There are 3 ways to turn a row about zero (a turn may also mirror it). The second row of each pair is the first, turned, with some noise. The first 21 pairs use one turn. New pairs use 2 turns, one after the other, and a turn may come again.
Some pairs, each with its turns in order after it:
[ -6  19 -11 -24  19 -47]
[-12  20  18   9  52   7]
Q191

[ 11  40  36 -21 -28  12]
[-19 -13  26 -19  41  34]
Q838

[-20  20 -19  -5 -35 -24]
[-27  15  29   4 -28  23]
Q838

[18 33  8 -1  7 26]
[-25 -23 -23 -20   3 -10]
Q191

[-24  25  14  23   8  30]
[  2 -42 -31  12  -9   5]
Q891

[-16   7 -25  23   7  21]
[ 10  -7  15 -37 -11  -8]
Q191

[ 26  25  -4   1  10 -19]
[-28   1  17   3  -3  27]
Q891

[ -6   2   0 -33   1  14]
[26 -7 18 11 10 -1]
Q891

[ 1 20 -4 -2  1 11]
[ -7 -13  -6 -15   6  -1]
Q191

[ 25 -18 -33  41   5 -11]
[ 24  -9  30   5  -8 -47]
Q191

[-16  14  -4  31  -5  14]
[  7 -22  11  30  -6   9]
Q838

[-36 -25 -19  -3 -10 -25]
[  3   7  10 -19 -12 -48]
Q891

[20 24 23 -8 22  9]
[  5 -10   6  17 -10  42]
Q891

[ -9  -7  -7  16  13 -38]
[  0  33  -4  27 -10  -9]
Q838

[  7  -5  31  15 -12  16]
[  3   2 -32   4 -24  -8]
Q191

[-27 -28  27 -22 -14  -2]
[ 33  18  28 -28  -1   0]
Q838

[14  0 -7 23 17 15]
[  1 -19 -19  18   5 -13]
Q838

[ -5  32 -28 -18 -12 -29]
[ 10 -13  11  -3  51  14]
Q191

[ 21  14   8  22  20 -32]
[-33  10   3  -5 -30  24]
Q891

[  7  -2  18 -51  24  -7]
[ 35   9  41  14 -13  18]
Q891

[-49  23   1  10  20  -3]
[ 28   8  -1  29 -12  39]
Q838

New pairs, each followed by its turns in order:
[ 16  14 -21  35 -14  35]
[-12  31   9 -36 -10 -32]
Q191 Q838

[23 15  3 10 39 -8]
[ 27  -7 -20 -26 -22   6]
Q891 Q191

[ -8   0   8 -32 -46 -29]
[ 40 -41  11 -12  -6  24]
Q838 Q891

[-21  -3  10 -31  15  -9]
[-23 -33  -6  -9   9   3]
Q838 Q191

[ 24  -1 -34  16  31 -19]
[ 41  -2  25 -21  23  -4]
Q838 Q191

[  1 -18 -38  18  21  11]
[ -4  17 -31  32   6  14]
Q191 Q191

[ 15  -5  24 -39 -19   9]
[ -6 -18 -28 -14  36  -6]
Q891 Q838

[ 23   4  35 -29   8  -7]
[ 15  -6 -19  15  29  33]
Q891 Q891

[-27   6  18  -4   8 -21]
[-14 -17 -24 -16   3 -16]
Q838 Q191

[-30   8  13  13   2 -30]
[16 -8  0 27  2 34]
Q891 Q191

[ -4  13 -15  -6 -14  42]
[ 16   7 -30  19  -4 -30]
Q891 Q838

[ 33  -3  -6  -2   9 -13]
[ 10 -17   6  12  10  27]
Q891 Q838

[-24  16  13 -45  16  -9]
[ -3  -3 -33  41 -23  -9]
Q891 Q191

[ 11  -1 -44  32 -21 -29]
[ 12 -37  27 -11 -35 -30]
Q891 Q891

[ 16  -6  -9 -31  17  25]
[-11 -16  35  11   4  22]
Q838 Q191

[-10 -40 -15 -28  -7  -7]
[-28  26  -5  12  33   9]
Q891 Q838

[ 13   3  -2 -16 -16 -24]
[ 12 -29  11  -6 -10  -2]
Q838 Q891

[-26 -12 -18  -1 -42  20]
[-11  29  34  13 -31  -2]
Q891 Q891

[  9 -32  27 -10  48  10]
[-24 -20  33  15  33 -28]
Q838 Q191

[  3   8   2   1 -19  35]
[ 13  20   1   1  25 -23]
Q191 Q891

[  9 -21  17   4 -13  18]
[-13   5 -12 -17  24 -11]
Q191 Q891

[ -1  14  24   9  17 -18]
[-10  11 -15  16 -10  25]
Q191 Q838

[-16 -15 -30  -3   1  -9]
[-24  -6  29  -6  -8   4]
Q838 Q838

[ 4  6 15  7 12  0]
[ 6  3  9 -7 17  6]
Q191 Q191

[ 13  -7 -20  -4  -6  32]
[ 15   5  -3  24 -25  16]
Q191 Q191

[-13  19  23  -9 -24  18]
[-28   6 -14   6 -32   5]
Q838 Q191

[-18  16  50 -15  15  16]
[  5  38 -20   9  43   9]
Q891 Q891

[  1 -60  -1 -21  22  30]
[-54  -7 -11  42  20  -5]
Q891 Q838

[ 4 -6 -1 -1 21  9]
[-14   1 -13  -1 -13  -9]
Q838 Q838

[ -5 -17  10   1   6 -29]
[-21   6  -1  16  15  19]
Q838 Q838

[ 16  32   8  -5 -27  -5]
[-30   7   7  -5 -28  18]
Q891 Q191

